There are 3 nested groupings, the coarsest first. Each group lies inside one group of the grouping before and may be the whole of it. The rows also spread widely along 8 directions, which tell nothing about the answers.
Known rows, each followed by its group in each grouping:
[ -3  23 -13   2   6 -12 -13 -20  -2 -12  -8  15  -8  24  13   0   1 -30
   1  10  -4  14   0 -29  11  13  11  -8  -4  -4]  Q_273 Kaso Q_683
[  9  16  10  -1   5 -18 -29  -6 -14  -9  -9   9  -5  -4 -16 -13  14 -26
   9   6   2  12   0 -26  10  18   4 -16   3  -5]  Q_273 Kaso Q_463
[ 24  28  42  17  29  -5  -8   2 -12 -11  16  20 -17 -16   1 -21  28  -8
   5  -7  -7 -11 -12  -2  13  12  -2  12  14   2]  Q_381 Toka Q_644
[ -9  24   1  -5  26   6  17  -4   9  15   1  16 -20  27  15  -4  17   4
  -7 -14 -10  -8  -1 -14   2   0   1   7   7 -15]  Q_381 sib Q_202
[ -2  29  12  -9  -7 -12 -23  -5   1   7  -6  20  11   3   8  -8  14  -1
  14  -1   2   2 -11   1   2  -1   5  -5  14   2]  Q_273 fak Q_776
[  3  -1  -9 -10  11  -6 -34  -4 -33  -5  17 -11   1  11 -30   1  -2  -8
 -12   4   1  23   8 -15  10  16 -17 -40   2 -13]  Q_273 Kaso Q_136
[ 11  14   0  -7   0   5 -39  -3  19   8  11   5   9   3  14 -21  21   2
  24  14  -4  22  -6 -11  -6  -4   5 -13   9  26]  Q_273 beber Q_889
[ 13   9  19  15  50   9   9   0  -8  14  17  13 -31 -24 -16  -8  15 -14
  -4 -21  -9   3  11 -16  10  40  -6 -21  10 -20]  Q_273 beber Q_233
[-17  17   5 -12  15   1 -23 -10  21  17   5  14   1   4  -7 -29  11   8
   5  -1  -6  19  17   1  10   0 -11 -20   5  -3]  Q_273 fak Q_869
[ 15   8  -1   9  50  15  10   1   4   4  15   3 -37   7   5  -7  20 -15
  -6  -9 -12   4   2 -34  -1  25   6  -4  -1  -6]  Q_381 Toka Q_818
[-15  22  15 -16   7  -3 -14  -1  18  18 -10  16  -1   7  -6 -30  21   8
   9  -6  -4   7  10  -5   4  -5  -5 -10   6  -4]  Q_273 fak Q_569
[  2  20 -13  -7  -1  -6 -19 -11  10  12  -9  14   2  12  18   2   9 -10
  21   5   3   9  -9 -18  -4   8  18 -13   5   5]  Q_273 nis Q_289
[ 16   7  -9 -12  -1  -2 -35   4  -2  -5   1  -6  -1  15   7 -14  17 -12
  15  18  -6  19 -10 -30  -5  -4  12 -12  -1  23]  Q_273 nis Q_355
[ -3  20   9 -11  11   0 -26  -2  -2   7  16   3   3  12  -6 -12  12  17
  -3  -1  -4   9   3   6   6  -8 -16 -12  12  -2]  Q_381 sib Q_988
[  2  23   5   1  13  -5 -15 -13  11  15  -2  22  -1 -11   5  -5  11  -8
  16  -4   6   9   1 -10   6  22   5 -16  12  -5]  Q_273 beber Q_25
[ -8  25   1  -8  -3  -2 -31 -17   4  12  16  14  21  10   6  -5  -3  14
   8   4  -3  15   2  22  12  -6 -13 -21  13   0]  Q_273 nis Q_355
[ 10  15   8  -3  10   0 -10   4 -11  -5   8   3 -10  15   4 -12  19 -10
   2   2  -7   5 -10 -22   3  -1   3  -3   5   5]  Q_273 beber Q_889
[-14  11   0 -20   6   7  -6   6   7  22  -5   3  -5  27  -7 -16  19  15
   5  -7  -3   7   6 -13  -2  -5  -5 -15   4 -10]  Q_273 Kaso Q_136
[-17  11  17 -29  -3 -22 -30   7  17  10 -35   8  -8  -5 -37 -49  32  -3
  15  -1   9   8  15 -34   5   1  -2 -19  -4  -8]  Q_273 fak Q_869
[  8   7  -1  -4  18   6 -10   0  -1  27   0   9  -7  -5  -6   4  13   1
  13 -12   4   7   3  -8  -4  25   4 -29  13 -14]  Q_273 Kaso Q_683
[ 19  30  22  18  21 -16 -10  -8  -4  -7   0  28 -13 -21  16  -7  19 -33
  15   0  -5  -2 -14 -15  10  25  17   5  12   6]  Q_273 fak Q_869
[ 10  10 -11 -13   4 -15 -22   2 -27 -13  -8  -5  -7  17  -8   3   9 -26
  -4   7   1  10 -10 -37   0  11  10 -14   0   1]  Q_273 fak Q_569
[-11  36  22   5  11  -8   3 -12   9   4  -5  30 -11   4  11 -19  15 -10
   4  -9  -5  -4   0  -8  15   4   1   8   8  -9]  Q_273 beber Q_233
[-13  15  -3  -3  22   6  -3  -9  12  -4   9   7 -16  28   5 -28  10 -10
 -10   3 -17  18  12 -25  12  -5  -8  -6  -7  -2]  Q_273 beber Q_889
[ 10  26  15  -5  -9 -17 -14   2 -34   5  -6  12   8  -3  -8  17   9  -4
   5 -14  14 -14 -20  -1   4  14   4 -10  22 -15]  Q_273 beber Q_233
[  2  22 -11  -4  15 -10  -8 -12  -3  -6  -9  11 -13  19   7   1   9 -16
  -2  -1   5   1  -7 -32   3  18  13  -3   1  -8]  Q_381 Toka Q_644
[-14  17 -14 -11   7  -2 -15 -13   7   7  -1   9  -3  21   1  -7   2  -5
  -2   0  -1  17   7 -20   7   5   0 -18   1  -9]  Q_273 beber Q_233

New rows. What belongs after each?
[-15  17   1 -24   5 -19 -13  -3  18   8 -37   9 -17   9 -26 -27  24  -7
   7  -8  15   0  11 -45   2  13   5 -12  -7 -21]  Q_381 Toka Q_818
[  0  11  -2 -15  -2  -9 -29   0  -9  -1  -4  -2   0  10 -13 -11  12  -7
   4   4   5  14  -1 -25   2   5   0 -19   2   0]  Q_273 beber Q_233
[ -2  36  16  22  20  -8 -10 -28 -20 -14  26  28   2   6  10   0 -11 -17
 -14  -2 -12  10   5  19  31  12 -16  -9  10 -15]  Q_273 Kaso Q_683
[ 11  25   7   2   0  -7  -9  -2  -6  -4 -10  15  -5  16  20  -3  19 -19
  14   4  -2   0 -16 -20   0   3  18   6   8   6]  Q_273 Kaso Q_683
[ -5  16  10  16  49   9   2 -21  36  12  11  28 -30 -18   2 -34  14 -23
   5  -6 -15  22  26 -22  17  31  -4 -18  -4 -10]  Q_273 beber Q_889
[  8  12  21   2  20   6 -18   6 -11  -1  23   2  -7   8  -8 -24  18   2
   0   3 -15  12   4  -3   9  -4 -15 -10   6   5]  Q_273 Kaso Q_136
[-12  14 -11 -10  21  -1 -21 -14  16  -3  10   4 -10  25  -2 -24   6  -7
 -10   9 -10  24  16 -25  11  -2  -9 -13  -6  -4]  Q_381 sib Q_202
[  1  14   3 -10   0  -8 -21   1  -6   3  -6   5  -2  15  -6 -12  16  -7
   9   3  -1   9  -2 -19   1   2   4 -12   6  -2]  Q_273 Kaso Q_463
[ -2  17   9   2  29   5  -4  -4  14  15   8  16 -15   0   7 -18  17  -4
   5  -6 -12   9   7  -8   5  11   1  -7   7  -1]  Q_273 fak Q_869
[ -3  11  -3  -6   6  -1 -32  -7   4  -6   9   0  -1  21  -2 -25  10  -7
   3  15 -10  27   9 -16   9  -5  -7 -17  -2   8]  Q_273 Kaso Q_683
[  4  10 -21  -4  25  -3  -8 -10  -4  -1   2  -1 -19  19  -1   6   5 -17
  -9  -2   3  10   0 -36   0  23   6 -16  -2 -12]  Q_381 Toka Q_818
[-16  31 -11 -11  -6 -18 -25 -22  13  -3 -15  21   7  19  11 -13   2 -17
   6  12   0  17   2 -18   9   0   7  -8  -1   2]  Q_273 fak Q_569
[-12  25  13  -9   0   3 -11  -4   8  14   4  16   6  22   8 -18  16  15
   7  -2  -7   4   0   7   5 -13  -7  -2  11  -2]  Q_273 Kaso Q_136
[  7  15  26  15  45   9  17   0   0  21   9  24 -29 -15  -5 -11  20  -8
   4 -22 -10  -5   8  -6   9  30  -3 -10  11 -21]  Q_273 Kaso Q_136
[ -6  14  -2  -3  12  -4 -12 -10  -7   0   0   9  -8  17  -8  -9   5 -10
  -4   0  -4  13   8 -16  11  11  -4 -18   1 -14]  Q_273 Kaso Q_683
[  2  32  27  -1   7  -9  -8   1 -10 -10   8  12  -5  18   3 -18  19   6
  -5  -4  -4  -9 -10   0  11 -12  -8  14  11  -4]  Q_381 Toka Q_818
[ -7  21  12  10  35   8  19 -13  20  33  -5  32 -22  -7   5  -6  13  -5
   9 -23  -3  -2  14  -3   7  32   4 -14  10 -27]  Q_273 Kaso Q_683
[ -2  22  -2 -16  -7  -6 -45  -9   7   2  10   3  18  17   2 -16  11  17
   9  11   5  16  -5   2   4 -10  -7 -13  10  11]  Q_381 Toka Q_644
[ -7  29  44  -8  -2  -6 -22   3  22  19 -10  26   4 -12 -10 -45  34  16
  27  -6  -1  -2   5   8  10  -9  -9  -1  13   0]  Q_273 Kaso Q_136
[ 27  16  -9  20  47  18  -3 -10  15   9  27  12 -21  -3  35   8  12 -14
  10   0 -12  12  -7 -17  -6  29  15  -4  11  11]  Q_381 Toka Q_818
[ -9  21   9   0  17   3  -9  -8   9 -12  14   9 -13  28   9 -36  11  -7
  -8   9 -24  17  10 -12  18 -17 -10   3  -8   7]  Q_273 nis Q_355
[  4  -9 -33 -12  24   3 -25  -7  -3   1   5 -13 -16  15 -17  -5   0 -21
  -5  10  -6  33  14 -44   1  23   2 -41 -13  -2]  Q_273 nis Q_355
[ -3  -8 -13 -31   6   4 -31   7  23  36 -18  -5  -4  -3 -28 -24  23  12
  26  -4  11  21  15 -27 -13  14   3 -45  -1  -3]  Q_273 nis Q_289
[  7  36  33   7  20 -11  10   3 -16 -16   0  19 -22  14  10 -14  24 -14
  -9  -7 -11 -19 -14 -16  13  -6   1  25   9  -6]  Q_381 sib Q_988
[ 21 -10 -19 -13  22  19 -25   8   8  38   7  -6  -5  -6  -3   7  20   5
  27  -3   4  19  -1 -21 -23  31  12 -41  12   6]  Q_273 Kaso Q_136
[ -2  15 -11 -14  -4 -10 -19  -8 -12  10  -5   6   6  13  -6   9   4  -3
   3  -5  11   5  -6 -14   0  12   2 -23  10 -13]  Q_273 beber Q_889
[  6  40  21  20  10  -7   0 -14 -20 -17  18  27   0  21  32   2   4 -17
  -3   3 -18  -3 -16   9  18  -5   3  20  14   2]  Q_273 Kaso Q_463
[ -5   8  -3 -16  21   6 -21   3  34  -1  -5  -1 -22  21  -4 -50  31  -2
   7  10  -9  20  12 -44   0  -5   4  -4 -13  13]  Q_381 Toka Q_644
[  0  -2  -1  -9  32  20  -8   5  20  23  15  -2 -18   4  -9 -27  21   8
   5  -6 -11  19  16 -19  -3   9  -7 -26   2  -2]  Q_273 beber Q_889
[  5  17   0 -21  -8  -8 -53  -6  15  23   0   4  21 -10 -13 -10  16  22
  25   1  20  14   0   4  -6   8  -5 -30  17   3]  Q_381 Toka Q_818
[ -9  29  12 -17 -12  -5 -30  -4  29  34 -10  23  21  -5  13 -16  22  23
  33  -4   7   4  -5  16  -6  -7   6 -10  23   9]  Q_273 fak Q_869
[ 20 -14  13  -9  36  23 -30  17  12  31  26 -11 -13 -26 -30 -33  32  16
  17  -8  -6  23  16 -10  -9  17 -15 -43  10   6]  Q_273 beber Q_889
[-12  25  14  -9  -1   3 -11  -4  15  21  -4  18   5  16   7 -19  18  15
  13  -6  -3   4   3   6   4  -9  -4  -6  12  -4]  Q_273 Kaso Q_683
[ -8  23  13  -7  -4  -9 -19  -4  -9 -11  -2   8  -2  26  -5 -24  14  -5
  -3   6  -7   8   2 -10  15 -14  -7  -1   1  -3]  Q_273 Kaso Q_683
[ 14  -3 -13  -9  32  17 -23   3  32  32   4   3 -12 -13   4 -17  24  -4
  27   2  -6  25  10 -27 -18  26  14 -32   5  15]  Q_273 fak Q_569
[ 15  20   7  -4  -4 -17 -22   3 -18 -16 -10   5  -6   6   1  -7  18 -26
   9   7   3   2 -18 -36   2   7  14   1   4   7]  Q_273 beber Q_233
[ -4   9  -5  -7  22  15  -9  -4  24  29   8  10  -8   2   5 -13  15   8
  12  -8  -4  15   9  -9  -4  13  -1 -24   9  -4]  Q_273 beber Q_889
[ -1  18   1  -8  -2 -17 -22  -8  -7  10 -16  14   3   0 -12   1  10 -11
  14  -4  11   4   0 -15   3  21   7 -22  10 -15]  Q_273 Kaso Q_463
[-40  22   4 -27  -4 -10   2  -3  23  -6 -31  11 -18  50  -6 -52  20  -4
  -5   3 -11   8  15 -37  15 -29  -3   8 -21  -9]  Q_273 nis Q_289
[-13  26  14   5  31  -1  15  -9   8  11   1  26 -21   5   4 -16  12  -9
  -6 -15 -13  -1  10  -7  15  14  -2  -1   6 -18]  Q_273 fak Q_869
[ -1  22  -4  -1   2 -12 -41 -23  24   6  -6  22   6  -8   5 -18   9 -18
  25  14   1  27   9 -14   7  19   9 -22   4   7]  Q_273 Kaso Q_463
[  3  17  13  -7   2  -8 -13   3 -17   0  -4   6  -3  15  -8 -10  16  -3
   3  -3  -1   1  -5 -11   6  -1  -2  -8   9  -7]  Q_273 Kaso Q_683
[-12  23 -22 -17   1  -9 -17 -16  10   3 -11   7  -1  31   6   0   4  -2
  -2   3   8  10  -1 -25   0   5   5  -9   0  -9]  Q_381 Toka Q_818
[-15  12  -2 -18  11   7   2   2  15  24  -9   8 -11  20  -5 -15  19   8
   3 -14   0   3   7 -20  -2   2  -1 -14   5 -15]  Q_273 beber Q_889
[-32  23 -20 -30 -15 -14  10 -10   8  28 -47  18  -3  39  -4   8   8   1
   4 -18  17  -9   2 -27  -3   7  14 -14   2 -36]  Q_273 Kaso Q_683
[-12   1 -23 -26   8  13  -9   1  13  32  -3  -4  -3  27  -4  -3   9  16
   6  -6  -1  13   8 -16 -11   1   2 -30   1  -8]  Q_273 nis Q_355
[-14  20  -3  -7   8  -2 -13 -14   8  -2   5  12  -2  26   4 -21   2  -4
  -5   7 -12  17   9  -8  14  -8  -8  -9  -4  -2]  Q_273 nis Q_355
[ 12  -2  26  -7  22  11 -49   7  21  21  20  -1   1 -26 -29 -48  30  17
  25   3  -6  31  23   4   3   7 -20 -39  10  12]  Q_273 Kaso Q_683
[-12  39  -7  -2   6   1  -3 -22  12  20   7  27  10  24  32  17  -1  15
   0  -8   0  -3  -6  16   3  -1   1  -1  19 -10]  Q_381 sib Q_988
[-13  17 -33 -14   3   1 -13 -20  27  20 -12  14   0  25  22   1   0  -8
  14   8   0  21   4 -22  -4  10  16 -20  -3   1]  Q_273 nis Q_355
[  9   8  -3  -4   9   5 -38  -5   7   3  15   1   3   9   3 -19  13  -4
  14  15  -8  28   4 -12   3   1  -2 -22   3  16]  Q_273 Kaso Q_683
[ 12  23 -11   8  23  -2 -19 -18 -18  -2  25  10  -1   9  16  24  -5  -9
 -10   1  -3   9  -8  -2   6  20  -1 -14  14  -4]  Q_381 sib Q_988
[ -9  11   2 -10  14   7 -15  -2  12   7   5   4  -9  22  -2 -28  16   2
   3   4 -13  18  11 -16   6  -5  -8 -11  -2   1]  Q_273 Kaso Q_136
[-18  21  11 -39 -36 -14 -18  19 -18 -11 -20 -10   9  55 -14 -30  25  17
  -6   4   1  -6 -15 -22   2 -48  -8  11   1   2]  Q_273 beber Q_889
[ -7  33  10  -1  -2 -23 -31 -19  -7  -7  -1  23  11  -1   0 -10   3 -14
   3   6   1   9  -2   1  18   6  -3  -8   9  -4]  Q_273 fak Q_869
[-13  34  15 -10   0  -7 -25 -14  26   3  -3  22   5  14   8 -34  19  11
  11   4   0   7   3   0  11 -10  -5   3   6   4]  Q_381 Toka Q_644
[  8   0 -34 -21   0  13 -32  -2  39  41 -17   2   5   8  18   1  21   3
  41   7  10  25  -2 -29 -27  19  29 -34   9  16]  Q_273 Kaso Q_683
[ -4  28   5   5  26  -4  -5 -20  21   1  -2  25 -16   5  10 -18  12 -13
   4  -3  -2   7   5 -20  12  18   5   0   1  -7]  Q_381 Toka Q_644
[ -1  21   8   3  19  -2  -3  -8  14  15  -7  22 -15  -9   4 -11  16 -13
  12  -9   1   3   5 -19   5  24   8 -11   8 -10]  Q_273 beber Q_233
[ 23  21   5  -6   0  -5 -35   4  -8  -4  12   0   7   9  17  -1  20   1
  15  12  -1   4 -22  -8  -7  -7   8   1  17  23]  Q_381 sib Q_988
[ 10  17   0  -8   8 -11 -33  -7  -3  -4   0   5  -1   2  -5 -10  15  -7
   8   5   9   9  -6 -20   3  15   4 -14   5   2]  Q_381 Toka Q_644
[  1  13  29  -1  18   0 -23   1  -3   9  15   9  -3  -7 -22 -31  19   8
   5  -4  -9  13  15   7  13   3 -19 -20  11  -7]  Q_273 Kaso Q_463
[ 29 -11  -2   1  35   7 -34   3  -6  20  13  -4 -12 -32 -24  -2  17 -14
  20   0   4  24   8 -24  -8  47   3 -48   8  -1]  Q_273 Kaso Q_136
[  7   1  -2  -3  31   9  -7   0   3  17   7   2 -19  -4 -10 -10  14  -7
   5  -7  -6  11  10 -19   0  22   0 -27   2  -7]  Q_273 nis Q_355
[  9  22  19   3  14 -10  -5   1  -5  -8  -8  15 -19  -3  -1 -20  22 -25
   6  -3  -4  -1  -6 -31   8  13  10   4   4  -1]  Q_273 beber Q_233
[  6  21  13 -11  -6  -6 -25   8 -11   1   7   5  10  14   8 -11  19   6
   8   5  -5   2 -17   1   0 -16   1   2  15  14]  Q_273 fak Q_869
[ 13  16   1  -9   9  -3 -26   3  16   3  -5   3  -8   5   5 -18  28  -5
  19   7   3   7  -8 -29  -8   5  12  -4   5  13]  Q_381 Toka Q_818
[-12  22 -21  -7   9 -10   4 -19  14   7 -26  21 -15  21  14   1   3 -27
   5  -1   1   6   2 -36   4  18  20  -8  -6 -12]  Q_273 nis Q_355
[ 22  -4 -41  -4  28  16   5  -3  -6  32   4  -1 -14  10  18  40   2 -13
  11  -9   3   8 -12 -30 -22  40  28 -32  10  -5]  Q_273 nis Q_355
[  1  15   6  -9  -3 -11 -29  -4 -10   0   0   6   4   6  -9 -12  11  -4
   9   4   1  11  -2  -6   7   0  -3 -19   5   0]  Q_273 nis Q_289
[-31  41  -4 -27 -40 -25 -16 -12  -1 -18 -28  15  15  59  15 -17   7  -4
  -4  10   3  -2 -14 -20  12 -38   4  19  -2  -2]  Q_273 beber Q_889
[ -3  12 -34 -28 -32 -15 -53  -9 -15  -6  -9 -10  25  41   3   8  -1  -7
   9  25  10  25 -13 -25  -6 -10   8 -23   1  12]  Q_273 Kaso Q_136
[-16  26  16  -7   5   0 -15  -5   5   1  14  15   3  22   5 -28  11  10
  -4   1 -15  11   4   9  14 -19 -14   0   7   2]  Q_273 fak Q_776
[ -1  14   6  -2  18  -7 -15   0 -11 -19   7   4 -18  17  -7 -27  12 -24
 -11   9 -17  16   3 -29  14   0  -3  -3  -7   3]  Q_273 fak Q_776
[  3  12 -32 -15  -6   1 -27  -6  -1   3   2  -4   6  30  19   9   2 -10
   7  12   1  20 -12 -30  -8   2  14 -16   3  13]  Q_273 beber Q_233
[  2  13  15   5  24   1 -18  -9  -2  12  14  14  -6 -10 -15 -15  11  -2
   3  -8  -4  14  15   3  13  20 -14 -28  10 -14]  Q_273 Kaso Q_683
